The rows of a group lie close to one hidden flat surface of 10 dimensions, which may be shifted away from zero. Surfaces can cross.
Some rows, each with its group after it:
[ 4 -4 -3 -4 15 -5 -3  4 10  9 -3 -3  5  1] : galek
[-11  -2 -20  -9  15   8  -5 -11   4  -7  15  -1  15   2] : galek
[ -1   0   7   8   5  -5   4 -26  -4  -2  -8  -1   7 -15] : sete
[-28  -8 -14 -18  22  22  27   2   5  -6  13  13 -16   9] : galek
[18 -3 16 -8  4 -7 10  2 -8  5 -3 -2 -6  7] : puli
[  7   8 -28  -3   2  -3   4  19  12   5 -13   8  12  -4] : galek
[  9 -10 -28 -16  -2   7  11   3 -12   0   7 -17 -29  20] : galek
[-21  -8   1   0  -4   7  13  -8  -9   4 -10  15 -26   5] : kibir
[ -7   0  15  -4  -6  12  -3 -20   3  -5  -6   2  -2  13] : galek
[ -6  -5   6   4  -7  -5 -17  24  -3  -2  11   5  -3  -6] : puli
[-17  10   2   8  11 -10  17  -6  11 -13 -11  -5  -1 -25] : galek
[ -1 -17   5  10  -3  -6   6  14  -7  -4  15   0  -6   5] : sete
[  0 -19   2  18 -18  -3  13  16  -9  -9   4  13  -1   0] : sete
[ -3  11   4  -2  12  -8  10  -1 -10  -7   6   1   4 -25] : puli
[ 19 -13 -12  -2  -1  -2   2  12  -9   9   6   6   5  11] : sete
[ 14   5 -19  -5 -15   4  -5   3  -2   0  -3  -9  -3  13] : kibir
[  2  -4  12   2 -10  -9  -6   5 -22  -8  19   2   1   5] : sete
[-10   4  -6   4   0  -6 -21 -23 -11  19   1  -7  -7  13] : galek
[ 12  -6 -13  -3   0  15 -12   7  -4  24   8   3  -5   1] : puli
[  5   0   3   0  -2  10  -4 -20  -3 -11  13 -16   5  -4] : puli
[  3  11  -4   6   8   3   9  -4   0  -4  19  -5  21 -10] : kibir
[  3  -4  -3  -1   4  -4   7  17   7  13  -9  -2 -15   7] : galek
[-15  -7   8  -4  -2  17   4  -6  -4  -2  -3  22  -6  -2] : puli
[ -1   0  -7  11 -13  10  22  13  -1 -15   0  15   6 -13] : sete
[  8 -24   4 -11   1  -6   4   4 -16 -24   8   9   5  -3] : puli
[-3  1  8  9  6 -5 11  4  0 10  4  3  0  1] : galek
[-18   9 -23  -2   5  -3  11  -4  -2   6  -9   4 -14  -5] : galek
[-18  -4   9  -7   1  -2  -9   0   9 -28   7   2  11  10] : puli
[ -3 -11 -19  -7   1   0 -10  15   1   1   6   0  -7   4] : puli
[ 12  -6 -18  19 -19   6  27 -13 -10  -8   8 -30 -19  -1] : kibir
[-5 -9 -1  5  5  3  3 29 15  5 10 -3 -7  3] : sete
[-20  -5 -11 -20   4  -4 -10  -4  -6  -9 -23  16 -18  -6] : kibir
[-15  -2  -1  -8   8  -8  11   3   0  -9  -7  11  -3   8] : sete
[-35  17  22   2   9   8 -20 -19  26   7 -13  -4  -8   1] : kibir
[-10   6  10  -7  10 -10  10   4  -1 -17   5   4   6  -3] : kibir
[-7  1  4  9 -9 12  8 -2  4  4 -2 17  7  7] : sete
[ 21  12  -8   0 -16  -3  -1 -18 -18  -1  -8  -7   1  -3] : kibir
[-4  1 19 12  6 -3 13  4 -2  2 17 -2  4 -4] : kibir
[ 11  -5  -4   3  11  -6 -15  -4  -5  25  -1   6  10 -10] : kibir
[ -6  -7 -18  14  14   6  14 -10  14   3   9 -19   0 -11] : kibir
[  1  12 -26  -7   4  -6 -23 -13  11  20 -23  -2   7  11] : galek
[ 12  13 -15 -10  -5  10   8  23  -3  -9  17  -1   6   1] : sete
[  2   9  -1 -12  12   3  15 -16  -6  -6  -5   9   8 -12] : puli
[ 19   4  -6 -16  14  -5  -6   3   4   7   2  -5  15  14] : puli
[  0  -6  -4  -5  -1  -3  12  26  -8   4   0  10 -17   3] : puli
[ -7   7   6 -10  -8 -14 -10   3  -9  -8  -6  10  -1  18] : sete
[-1  5  2  6 -7 -6 -8  2  1 -9  2 -6  6 -6] : sete
[ -8  -3  12  14  11  -3  -3  -9  -3   7  16  -7   1 -18] : kibir

New rows. What belongs after each?
[  6   3  -2  -3   7 -10   4  -5  -8  -5   8  -8   6  -2] : kibir
[-2  0  3 -2 -3 -9 -6  8 -5 -6  7 -3  0  5] : sete
[ -2  14  -6 -13 -12   1 -12 -16 -15  -7 -18  13  -1 -10] : kibir
[-28   6   9   1  12   1  -1 -10  12 -10  -1  -1  -2 -14] : kibir
[ -3 -22  -9  13  -9  10   4  13  -7  19   6   6 -24   2] : kibir
[ 11  -6 -13  11  -7   6  -5   8   5   4  16  -9  13  10] : sete
[ -3 -19  -2   8   0  -7  13   4  -6  -3   0   9  -1   5] : sete
[  8 -28   2  -1  -8  22 -10  -8 -13  -2  14  10   0  -4] : puli
[-19  -2  36  22   0 -15  -2   3  10   6  -7  -7 -17  -8] : galek
[  3 -11   5  -4   0  -5  -6  14  14 -13 -19  -1  -5 -16] : galek
[ 14   9  -2  -2 -15  -5  -8  -1   0  -5 -14 -10  -2   1] : kibir
[ 12 -18  16  14  -3   5   5 -11 -14  19   5   9  -1   3] : sete
[ 10  -8   7  -2  -3  -1   4   1 -14  -9   8   2   0 -10] : puli
[ -2   6  -2 -12   1   0  -9   4  -4   8  -7  16   4   7] : kibir
[ 1 -3 -2 -7  1  1 -9  0 -2  1 -5  6  1 -2] : puli
[ 9  1 -6  7 -1  2 -2  4  7  9  0 -6  5  1] : kibir
[  3   9 -11  -1  -2   1   0 -24  -7   6   0  -8   2  14] : galek
[ -7 -22  21   3   7  -4 -22  22  19   4   0  -3  -9   1] : galek
[  0   2 -17  17 -14  21  14   4  14   1   4  -9  -4  -2] : kibir
[ 14  -4   7  -9  -3   3   7  -8 -11  10 -20  10 -13   0] : puli
[  7  -4  -3   8  -1  -8   2 -14 -11   1   9 -24 -10  -3] : kibir
[-11  -2   1 -15  10 -13   0   6   5 -17  -7   5   5   8] : puli
[ 12 -11  -8  -7   4   3  20  18  -5   6  -4  14  -6   2] : sete
[ -3 -12  -1  -5  -1   9  -1  -4  -5  -6   5   4  -5   2] : puli
[-20  16  10  10 -10  13 -16 -29   9   4 -12  -5  -9 -15] : kibir
[ 22  16  -2 -14  -6   5   6 -14  -3   8 -14  -9  -5  16] : sete
[  6   5  -7  -6   9   4  18 -12   5  -4   2 -10   5   7] : galek
[ 6  7  4 -3 -5 -1 -4  3 -7 -3  7 -3  2  3] : sete
[-23   4  15   8  -4   3 -11 -13  10 -10  -7   9   7  -8] : galek
[-2  0 -7 12 -1 12  1  0 14 14  2 -8 -2  4] : kibir
[-13 -12  -3   9  -2   2 -15  13   4  -7  12  -8 -11 -23] : kibir
[  0   8   0 -13   5  -3  10   3   2  -4  -4  -8 -11  11] : sete
[ -5 -11 -14  12   3  -3  11  10  14  -8 -11   9   9 -19] : sete
[ -1   1   1  -1  -8  -1   1  -3  -8 -11  -2  -3  -8  -8] : puli
[-27   2   6 -11  -6  -2   2   5   7 -29 -12  -4 -24   3] : kibir
[ 24  16   5 -12 -13  -3 -12  -3 -19   2   2  -7   1   9] : sete
[ -3   1  -4  -9  14 -15 -15  -6  10  -9 -11 -13   3 -11] : kibir
[  3   1  -7  -3  -5  -8  -9  -4  -4 -12  -7 -11  -5 -14] : kibir
[ -4   4   7  -3   4 -12  -4 -27   4   5 -25 -16 -15   6] : kibir
[-23  -2  19   4   3   5  -6   7   1   7   7  12 -11   0] : kibir
[ 15  -5  -3   5 -21  -3   7  15  -6  -4  -6  -8 -17   4] : galek
[  9  12  22   5  -9  -2 -11 -12  -8  -4   0  -4   7 -18] : puli
[-10 -17 -22  -7  -5 -10 -25  -3   4 -20  -8 -16 -11   3] : puli
[ -2   4  -3  -5  -3   2  -2   0   1   3 -10   2  -9   4] : puli
[  4  14  11  -1  -2   4  -6  -4   7  24 -12  -8 -15  11] : puli
[ -4   2  -1 -20  13  -9  16  18   0  -6   6  11   4  30] : kibir
[-10  -4  20   4  -3  -9  14  -2   9  -4 -30   3 -20  -3] : kibir
[ -5 -18  -4   4  -2  -3 -22   9  -9   2   6   2 -11 -18] : puli
[  8  10   3 -10  12 -24 -12   6  -1   1 -10  -1   8 -11] : puli
[  1  -5  13   8   7 -11  10  17   4  -7   8  -5   2  -9] : kibir
[ 26 -36  -4   1 -14   3   0  12 -19   1  17 -21 -27   8] : puli
[-12   1 -15   1   0   7  -4 -10  15  -5  -6 -19 -12  -2] : kibir
[-18 -14  12   2  14 -11  -4 -16 -12   8  -4   5 -18 -16] : kibir
[ 20   9   8  -4  -9   5   6 -18 -14 -11  -1  -2  10 -10] : puli
[-12 -16  -7  -8   2  10  -5  22  10  -5   7   3 -14   8] : galek
[ 16 -15 -19 -19  12   3  -6 -26  -1  -5  -6 -12   5   7] : puli
[ 1  3  0  1 -2 10 11  3 11 -8  6 -1 10 11] : galek
